The same things were measured in two ways. Each way mixes the same 13 hidden numbers, adds some noise and spreads widely along 7 directions of its own, which tell nothing about the thing.
In the rows, 128 means zero.
Some things both ways: the first way, then the second way.
[119 148 122 104 121 117 143 144 114  95 176 122 153  99 140  81 175  84
 169 124 144  88 117  84 113 145 192 167 129 133 128 173]
[ 69 137 133  69 198 123  89 113 142 173 151 140 160 122  90  92  76 130
  90 212 121 140  48 101 106  56 127 155]

[126 133 100  72  81 149 151 134 130 128 107 166 148 109 101 105 139 156
 136 112 153 178 113 130 126 148 124 170  89 127 143 136]
[ 64 165 148 114 165  71 115 122  81 163  94 144 157  96 206 124 121 101
 183 119  86 158 139 147 117 118 149  70]

[107 145 133  61 106 137 177  89 101 151 154 157 128 129 129 103 164  98
 138 112 199 151  91  77 116 175 171 133 105 125 128 162]
[119 121 146 138 130 112 148 116 115 143 137 144 119 135 195 114 121 100
 167 146 115 112 124 122 138 119 125 112]

[ 83 178 138 140  81 131  94  98 177 193 126 157 130 124  93  88  82 124
 126  88 119 127 158 101 140 155 124 111 119 160 159 172]
[110 178 127 126  99  98 165 117 108 110 111 190 125 122 196 112 105  98
 197 109 100 150 129 126 123 144 179 137]

[ 83 151 162 101  99 144 164 108 110 186 156  99 190 146 132 157 179  73
 121  94 187 158 117  92  93 166 189 154 106 159  99 118]
[141  94 170 178 158  85 106 146 100 122 122  96  78  98 164 152 171 106
 108 140 129 107 125 113 115 116  88 137]

[ 71 134 133  67  98 167 173 101  75 174  95 149 110 112  79 111 129 176
 110  88 177 135 122 119 111 172 116 127 118 143 116  96]
[119 106 160 120 171  80 114 145 133 176 108 112 118 115 137 122 118 115
 131 152  74 121 115 134 108 136  95  89]

[103 150 129  85 110 139 156  92 158 187 129 144 186 141 150 107 149 119
 140 109 169 190  97 119 111 159 138 199 139 182 170 109]
[ 86 119 126 117 136 115 112 132 139 142  93 136 142 107 112  92  97 114
 130 123  93 135 119 119  96 150 145 119]

[ 82 130 167 167 133 103 138 101 124 141 159 122 147 137 118 112 153  69
 132  68 116  56 157  87 144 141 184 120 104 179 140 111]
[149 176  94  99 119 162 123  89 181 146 137 151 178 187 110  34  56 119
 144 151 164 118 119 135 133 145 139 156]

[ 70 141  75  65 118 140 105 160 156 129 115 188 159 131  69  85 146 186
 138 126 160 145 139 139 145 166 117 174 134 160 142  94]
[ 63  80 166 117 133 131 144 147 116 104 147 157 125 126 136 141 146 129
 117 150  94 114  83 113 121 121 158 127]

[113 135 135  90 152 104 151 110 110  94 169 149  80 111 145 116 151 130
 169 139 174  78 122  86 114 179 187 121 178 122  91 158]
[222 132 198 122 111 100 119  81 118 129 139 137 144 117 115 105 128  40
 187  60 158  75 116  83  91 170 169 187]

[ 80 136 135 145 103 158 128 118 120 179  96 125 154 147  84 129 103 141
  97  83 147 109 178 129 141 159 134 119 101 171 129  84]
[ 59 118 171 143 114 122 174 228  61 106 170 103  94 148 164 163 159 115
 125 142  72 150  74 180 122 130 138  98]

[ 94 153 123 135 117  87 127 136 150 105  94 116 148 131 140 108 144 123
 146  91  99 102 143 129 123 120 154 154 113 187 165 127]
[144  95 149 135 124 124 119 126 121 131 100 128 124 115 114 126 155 136
 133 104 116 103 125 126 124 150 144 106]

[154 100 159 121  99 175 166 105 132 175 144  67 191 110 186 137 110  79
 150 124 157 151 116  91 116 181 218 147 149 146 118 130]
[176 144 113 115 107 149 178 111 135  91 174 129 108 172  86 111 105 176
 129 138 155 105 134 103 121 119 145 152]

[127 156 137  80 120 102 172  88 133 192 140 118 100 112 164 101 100  83
 152 144 157 107 118  65 113 157 202  97 134 144 154 187]
[140 120 127 149 116 116 123 146 134 107 116  87  75 102 122 165 148 136
 107 107 107 133 144  95 146 130 115 113]

[ 95 137 164  98  57 150 145  79 151 225 119 107 168 117 109 147 100 120
  99  96 159 160 136 117 131 164 146 111 138 190 133 121]
[ 93 142 131 136 139 101 117 130 105 139 111 108 118 106 194 130 131 118
 156 116 100 149 154 122 130 116 134  88]

[122 150 115 149 113  72 112 138 143 152 131 141 105 114  85  91 113 119
 115  97  94  60 190 110 137 103 122 115 142 157 168 130]
[154 144 118 140 140  69  97 128 137  97  86 119  99  82 103 130 104 141
 110 114 118 160 171  94  86 147 121 150]

[130 103 104 187 145 204  85 165 137 128 107  93 134 102 114  97  78 161
 119 108 101 102 170 166 132 173 115 150 113 102 123  75]
[145 161 145 147  90 134 199 140 100  62 136 186 121 174 133 137 132 150
 171 124 103 132 116 153 117 147 172 142]

[ 75 131 133  89 122  82  95 118 107 113 161 107 115 144 124 122 186  97
 113  92 154  64 155 118  97 173 183 104 175 167 109 108]
[187 125 104 124 173 180 108  51 195 171 115 146 128  90 121  99  96 123
 151 127 152  96 150  55 141  92 104 109]

[100 133 131 194  84 144  79 151 146 120 124 136 135 101  57 125  89 159
 108  75  67  57 199 162 164 119  76 142 101 168 142  89]
[135 163 186 108 138  85 157 110 101 111 134 225 171 190 150  81  87 141
 192 171  92 152  99 163  79 109 223 169]

[ 91 167 167 110  51 157 156  93 113 210 153 162 153 118  84 125 105 123
 119  81 174 110 134 100 141 148 115 135 133 168 147 135]
[ 90 142  69 101  90 158 142  94 167 159 125 142 169 180 124  80  84 149
 121 152 155 110 145 164 151 140 136 144]

[107 175 100  87 112 144 121 169 163  99 109 207  88 120  95  75 101 184
 174 132 176 110 143 120 135 156 109 120 114 118 149 189]
[105 113 107 127 142 138  76 127 152 142 126 101 137  76  84 175 139 108
  59 116 198 124 148 113 164 129  91 132]

[123 125 120  72  96 184 157 107 123 198 160  92 190 124 114 113 117  92
 118 150 193 144 136  92 122 178 185 158  94 160 126 129]
[ 44 159  98  88 116 170 138 162 107 139 161 134 174 148 177 122 142  99
 152 125 140 149  97 144 153 132 129 114]

[126 166 117 124 122 122 142 131 123 127 133 152  80 106 117 102 119 134
 146 120 137 104 139 103 112 135 129 128  97 104 132 171]
[124  96 128 130 113 124 107 131 134 156 126  96 114 104 126 178 152 104
  94 125 142 113 131 139 171 132  90 120]

[171 132 150 106 108 169 161  98 102 179 175 113 148  97 173 122 141  77
 134 153 210 138 113 105  91 157 171 137 151 116 124 140]
[177 141 114 153 186 153 112 104 177 123 103 159  97 112 125 115  98 178
 125 176 100 158 147 110  96  71 113 145]

[113 140  72  84 109 120 138 128 146 131 134 180 154 119 122 132 153 137
 152 164 151 170 108 111 145 147 170 179  87 132 139 124]
[118 132 101  57 107 136 102 117 141 155 170 101 147 130  72  89  92 113
  85 141 183 110  73  96 152 130 136 157]

[103 158 149 198 163 138 119 135 152 155 125  71 160 156 183 112 144  63
 130  83 130 121 143 105 104 159 184 131 110 136 132 129]
[131 118 130 184 165 214 163 116 189 139 122 148  85 156 163 138 155 160
 132 174  85  86 109 140 151  80  92 109]

[140 136 153 107 101 119 154  74 163 142 144 146 181 102 161  50 139  88
 168  95 137 163  96  75 125 149 178 162 156 166 176 191]
[ 81  88 143 137 106 116 135 126  60 112 116  99 105  59 149 150 121  78
 123 114  81 120  97 137 121 142 110  83]

[ 96 152 124 119 130 113 107 140 117 130 169 110 114  96  83 104 149 120
 129 104 102  72 172 111  85 142 135 159 137 141 102 123]
[ 43 117 120  80 135 151 103 133 146 194 119 121 162 104 145 177 136  99
 121 140  83 145 102 151 174 108 112  86]

[111 169 147 146  80 130  91 144 180 198 125  50 171 114 122 100  81  79
 115  96 100  95 186 120 110 127 150 118 120 189 162 159]
[ 73 121  90  99 121 153 147 129 148 127 148 172 136 140 144 130 136 168
 121 153 151 132 126 106 150 105 153 138]

[ 91  98 139 164 154 117 118 126 132 123 143 100 172 122 139 157 182 113
 125 102 123 111 144 137 127 156 180 153 152 164 103  44]
[112 160 125 121 137 178 114 113 151 137 119 111 146 156 138  97 114 141
 147 128  86 140 122 142 134 105 156  98]

[ 93 163 116 189 135 107  80 129 155 123  96 117 101 136 108  95  93 150
 103  78  79  74 183 144 142 134 100 120 119 155 156 122]
[126 120 111 132 162 146 117 154 161 148 117 110 100 111  76 144 102 150
  86 175  92 152 103 115 133  90  86 112]

[120 159 129 115 105 152 126 131 156 123 123 144 153 144 144  98  94 148
 159 115 165 127 141 108 129 172 150 150 160 151 138 168]
[121 235  68  83 179 163 115  99 185 172 111 149 180 122  71  87  62 139
 153 119 141 165 142 100 100 102 136 137]

Other things, the second way, with their names:
(716): [170 123 165 164 108  76 117 140  62 111 106 131  98  64 139 172 170  69
 148  75 151 132 120 105 116 140 142 161]
(379): [108 132 119  78  94 107 149 115 150 155 148 152 168 188  69  65  84 144
 119 139 176  93 110 123 132 153 192 160]
(617): [160  77 176 149 141 111 119 114 116 134 130 145 125 122 167 139 167 127
 150 114 153 101 160 120 131 125 154 117]
(206): [139 123 136 134 104 120 104 132  79 114 138  96 109  75 143 147 157  63
 113  97 168 111  87 113 156 146 103 134]
(361): [ 85 157  96  78  84 142 129  92 143 171 132 157 188 173 144  91 105  99
 156 138 152 119  99 133 167 123 164 163]
(337): [ 84 162 129 136 189 152 103 164 163 164  82 127 143 115 142 139 145 132
 151 118  59 167 131 143 107 115 116  86]
(79): [166 126 122 128 134 149  78 107 157 144 110  93 148 141  74  86 126 125
 101 118 165 103 121 119 112 137 119 166]
(457): [150 201  91 100 117 128 113 128 152 122 111 102 137 130  89 133 120 150
 146  81 130 165 160  86 147 134 151 110]
(109): [117 142 147 109 106 103 134 124 140 134 139 128 141 169 143 113 131 120
 142 115 131 106 135 139 130 158 163 146]
(74): [122 147 178 146 170 123 120 139 125 152 124 171 156 156 201 110 151  87
 187 138 112 133 111 139 109 111 144 143]
(419): [121 110 127 134 141 138 109 126 113 140 134 117 154 135 125  77 104 110
 122 145 161 124 121 130 111 123 122 130]
(104): [ 95 144 120 141 115 155 132 131  96 139 128 107 137 102 187 148 149  93
 145  92 148 122 144 169 178 145 112  55]
(373): [171 158  81  78 168 143  76  84 208 189 110 103 152  88  18  81  53 115
  78 127 177 100 119  99 136 157  71 116]
(137): [119 150 113 132 122 161 112 109 142 141 107 129 161 152 206 134 165 106
 173 112 123 128 146 139 181 134 103  95]
(647): [120 121 128 103 149 153 116 116 121 161 140 117 118 104 131 162 130 133
 115 162 104 137  88 129 162  67 112 101]
(513): [123 187  74 105 156  99 100 126 150 148 102 153 142 103 137  73  57 123
 139 151 135 186 139 107 112 126 113 134]
(697): [157 133  96  82 100 107 107 103 153 120 124 126 156 146  58  68  78 140
 119 122 164 126 134  76 112 158 150 169]
(514): [105 111 158 111 120 129 137 156 120 107 167 127 135 167  70 100 121 131
  90 150 147 103  68 130  98 134 163 181]
(250): [135 121 113 143 147 129  92 137 144 117 108  66 108  80  76 177 141 132
  81 104 131 134 162 100 128 133  71 106]
(176): [114 179  82 131  98 166 154 129 115 158 122 101 127 140 132 128 137 117
 146 108 139 117 115 149 152 121 110 121]
(183): [162  73 157 164 184 146 107 123 167 102 110 167  94 106 160 156 148 169
 125 166  86 143 158 111 107  95 113 123]
(285): [ 75 110  98  87  70 166 173 170 133  99 209  80 112 197  67 119 107 172
  56 166 152 108  89 139 160 136 138 140]
(432): [117  96 232 119 133 110 163 121  93 141 159 193 152 157 147  90 146  60
 173 135 115  51  29 148  71 150 190 194]
(428): [118 138 126 133 170 157 131 142 161 153 139 126 102 110 146 148 138 133
 123 141 112 125 128 131 111 107 100 134]
(664): [132 115 149 144 148 148 146 133 115 108 128 165 123  94 165 155 163 104
 160 107 125 115 123 113 117 143 111 113]
(438): [153 155 143 139 178  96 122 144 114 142 144 116 104  92 106 112 105  86
 125 139 150 126  94  82  82 110  92 165]
(327): [112 137 104 165  92 139 132 153 103 103 113  84 118 133 126  96 140 121
 119  86 157 112 145 146 115 173 124 128]
(3): [137 128 133 132 118 151 160 110 137 145 122 144 134 133 128  88 100 111
 157 111 120  90 128 156 102 164 138 120]
(565): [ 66  96 131  87  78 126 142 129 122 130 149 114 145 155 120 140 139 128
 116 123 118 104 114 131 139 145 162 143]
(272): [ 95 127 184 146 148 103 117 151  97 127 111 136 153 138 222 129 155  98
 187 107  72 152 156 167  97 144 152  95]
(402): [143 108 167 124  93  61 151 147  71  81 151 134 110 141 143 108 156 121
 150 101 146 104 123 101  76 170 171 181]
(623): [153 185  79  74 143 172  91  83 192 183 119 153 196 165 127  64 103 124
 168 132 166 133 126 105 150 119 133 147]
(154): [124 139 114  92 146 118 108 114 137 153 122 134 146 142 118 106 113 157
 127 164 116 142 112 128 111 100 134 148]
(610): [179 105 135 125 123 153 120  73 172 134 107 150 136 142 103 121 137 147
 140 127 127  91 128  94 155 120 142 127]
(202): [107 150 180 126 131  12  97 167  42  98 123  74 120 101 108  95 111  72
 119 104 121 139  92 104  55 165 143 160]
(669): [124 158 145 132 175 151 127 138 142 149 122 114 120 103 137 129 121 110
 155 114  78 137 126 126  91 117 117 102]
(295): [108 106 122 117 111 114 121 121 108 122 117 139 143 119 131 105  95 117
 125 144 122 138 118 129 140 141 134 101]
(440): [137 123 161 139 108 113 145 122 106 100 139 163 133 164 155 135 150 134
 158 135 124 129 128 126 115 112 175 176]
(26): [137 151  67 132 107 155 138 103 170 113 105  93  99 109  75 179 117 188
  89 112 126 133 191 126 160 127  99  96]
(15): [ 82 136 150 118 175 102 102 136 153 149  93 131 130  88 102 140 109 127
 111 124  77 142 123 124 111 131 138  89]
(549): [137 138 142 137 173 129 142 146 147 122 125 190 110 132 146 143 118 162
 144 183  84 172 114 121 124  76 141 124]
(663): [154 141 141 125 128 125 122  89  98 128 143 105 142  88 122 118 116  76
 145  79 180  90 144 107 110 148 121 128]
(684): [178  97 135 184 129 101  80 117 130 116  93  70 102  74  75 148 136  89
  67  96 185  91 161 120 127 172  62 138]
(417): [129 132 113 117 101 123  96  90 141 137 111 115 171 124 103 100 109  88
 109  97 188  92 145 145 137 185 116 147]
(461): [157 132  64 161 123 165  94 104 174  98  78 108 118 119  90 122 135 184
  77 117 167 121 186 143 129 154  83 139]
(155): [ 75 110 142 121 115 163 160 129  96 126 150 130 153 159 116 123 145 146
 118 135 130  91  98 179 116 125 155 123]
(426): [103  90 139 118  48 145 208 131 104 111 167 187 142 188 182 110 161 128
 173 102 158  67 131 177 122 191 189 164]
(87): [119 169 123 121 141  88 110 159  83 115 131  92 107 100 114 149  93 145
 106 145 104 202 136 142 111  90 141 117]
(657): [107 168 110 123 122 137 145 129 131 104 124 159 123 138 163 130 128 157
 161 122 109 164 152 117 121 106 173 137]
(86): [118 149 150 135 190 152  81  70 149 165  91 146 170  84 125  86  98  76
 143 120 129 102 110 124  84 115 127 141]
(267): [101 115 154 165 141 124 146 123  91 125 112 107 115 103 141 125 124 111
 131 116 103  98 132 159  96 138 120  92]
(300): [170 108  96 142  70 134 112 103 152 134  97 126 130 145  98 125 139 134
 106 117 173 108 147 132 168 150 127 167]
(435): [128 150  94 144 137 140 124 117 136 139 111 118 108  87 153 144 116 114
 127 123 129 138 151 133 134 122  84 117]
(125): [101  68 149 139 127 134 111 124 125 127 130 118 105 100 153 180 184 121
 101 134 126 101 114 107 150 108 118 138]
(128): [106 131 117 119 171 160 131 149 146 130 150 145 110 164 155 125 133 189
 123 210  81 168  92 120 119  43 127 148]
(174): [179 228 121 112 152  64 102 113  80 129 122 131 149  75 118  84  87  71
 165  78 196 149 137 111  67 159 132 171]
(36): [ 65 178 150 119 152  70 140 161  85 121 118 162 144 136 189 116 123 152
 182 120  81 189 161 152  58 113 208 135]
(63): [108 119 148 136 120 164 158 154 147 122 156 112 106 171 153 159 162 145
 127 141  92 112 117 141 162 118 126 102]
(450): [124 134 114  96 121 118 150 119 109 122 155 148 106 101 154 112 100 122
 138 147 133 129 100 106 139 123 132 115]
(655): [121 118  80 112 127 168 101 102 173 152 117 116 117  94 131 160 116 147
 102 142 124 149 155 115 181  99 101  99]
(279): [137 118 131 122 129 100  74 143 140 100 112  98 130  84  51 134 120 110
  66  94 165 131 140 109  93 176 121 171]
(393): [147  93 153 150 111 161 156 134  99 125 148 148  99 103 166 152 171  81
 149 119 139  92  77 113 165 125 114 119]

Some of these things the first way, each followed by its name:
[114 138  99  76 103 141 142 132 121 178 152 146 121  94  80 121 108 164
 120 145 151 111 139 122 135 151 115 157 160 135 127 106] -> (565)
[ 99 139 184 145 101 161 148 137  96 183 145 100 173  98 119 105 140  89
 139  84 166  67 157 100 107 143 167 118 162 168 125 112] -> (461)
[ 78 147 137 197 119 131  87 160 175 136  70  88 172 113  89 107 113 172
 110  65  86 121 184 154 146 126 107 123 151 170 130 102] -> (402)
[ 74 160 153 128  96 163 132 105 145 185 142 101 162 156  99 149 110 118
 105  97 166 121 159 115 132 170 139 133  91 182 117 120] -> (74)
[178 126 142 110  95 182 163 118 154 196 122 115 148  81 172 110  64 127
 166 140 142 175 116 105 108 170 163 157 152 111 141 158] -> (26)
[122 121 108 133  85 178 115 180 114 118 101 145 147 107  89 111  94 190
 121 109 150  83 163 166 162 140  91 144 144 141 143  89] -> (155)
[ 85 178 173 146  86 115 137  96 132 160 171  93 208 129 123 122 156  70
 138  91 157 106 145  69 125 137 195 144 138 191 115 173] -> (128)
[ 84 136 178 113  71 148 131 112 168 121 108 153 181 131 114 106 121 155
 165  67 166 138 137 100 148 179 169 112 181 186 118 167] -> (663)
[ 90 164 134  99  77 124 123 115 156 170 165 148 194 142 106 137 152 110
 137 113 170 150 140  97 124 155 166 166 149 180 123 133] -> (657)
[119 117 100 175 158 128  95 164 183 109  95 101 149 130 112 107 108 166
 124  97  81 127 180 152 140 144 123 162 141 147 134  85] -> (250)
[177 110 118 155  92 123 121 149  93 139 163  77 139 116 124 139 114  55
 100 123 114  55 196 110 112 119 184 125  93 129 131 120] -> (174)
[ 89 193 115 154  88 126 112 102 195 158 158 142 177 135 115 129 113 122
 140 109 102 164 126 106 155 141 120 198  80 161 149 168] -> (361)
[123 159 133 137  94  88 147 111 161 162 126 144 120 151 117 108  83  88
 129  90 108  72 172  93 161 113 142 121  77 187 199 159] -> (684)
[101 142 107  86  89 118 144  90 159 176 133 146 160 123 109 118 105 143
 130 128 132 136 125 115 166 147 139 167 127 192 169 120] -> (697)
[131 143 109 193 167 144 115 177 149 105 125  88 157 122 158 115 147 112
 142 108 106 125 147 144 102 133 140 184 101 113 131 101] -> (432)
[113 153 123 194  84 148  83 127 198 173 127  89 167 118  90 153  57 153
  95 111  84 126 185 160 166 131  88 151 111 174 144 111] -> (440)
[165 144 101 129  90 126 124 123 185 171 133 153 146 131 134 111  62 125
 128 149 134 123 154 130 179 123 121 149 112 164 205 147] -> (86)
[159 128  94  94 122 195 148 118 113 169 143 108 141 144 166 133 118 120
 109 158 211 180 108 127 104 191 157 158 106  88 115 116] -> (438)
[121 135 119 131 113 125 152 108 164 207 105 100 122 127 125 124  47 111
 121 129 110 103 164  93 157 142 174 103  81 164 165 142] -> (63)
[133 123 135 108 124 135 165 108 125 104 140 136 161 138 165 108 177 100
 135 109 190 143  97 126 135 148 152 160 110 154 158 126] -> (419)
[158 144 131 148 141 215 139 148 138 174  81 122 114  91 157  98  85 174
 138 145 201 180 129 144  95 169 116 105 155  65 107 138] -> (428)
[122 156  91 166 127 193 116 136 138 123 112 132 179 147 162 146 139 167
 122 123 168 217 101 153 122 181 121 199 109  84  99 106] -> (176)
[116 105  78 139 140 176  63 177 147 131  91  97 122 116  71  85  84 181
  86 123 119 100 205 182 131 160  96 122 118 130 132  68] -> (664)
[ 52 145 107  97 126 143  91 130 102 116 153 130 152 152 101 123 194 117
 114 107 177 121 140 124  96 196 172 150 109 139  81  93] -> (393)
[139 119 125  92 131 133 178 120 118 146 125 123 141 120 179 101 144  77
 169 120 130 133 115  85  89 157 214 165  91 142 154 131] -> (373)
[147 119 172 175 118 137 121 125  95 112 141  96  96  63 141 111 127 112
 135  93 124  53 161 126 102 137 152  84 174 112 100 137] -> (87)
[ 71 141 122  90 100 165 122 109 142 165 120 122 127  99 119 126  99 169
 139 132 143 120 123 138 135 187 139 137 140 161 118 114] -> (610)
[102 166 150  92  71 162 187  94 169 224  97 167 137 110 112 124  54 159
 156 125 162 159 119  87 155 155 143 116 103 160 152 174] -> (109)
[131 128 155 123 112 139 153 114  93 163 122 131 109 120 133  96 119 111
 121  90 164  75 148 115 115 149 142 101 154 145 156 115] -> (3)
[131 132 109  85 128 202 152 141 176 176  70 151 141 100 163 100  91 187
 170 139 161 223  90 152  99 181 122 175 123 118 150 108] -> (15)
[132 166 107 115 124 157 131 141 185 151 127 124 170  98 155 109 128 142
 159 155 156 202 101 124 111 153 141 178 127 115 127 165] -> (125)
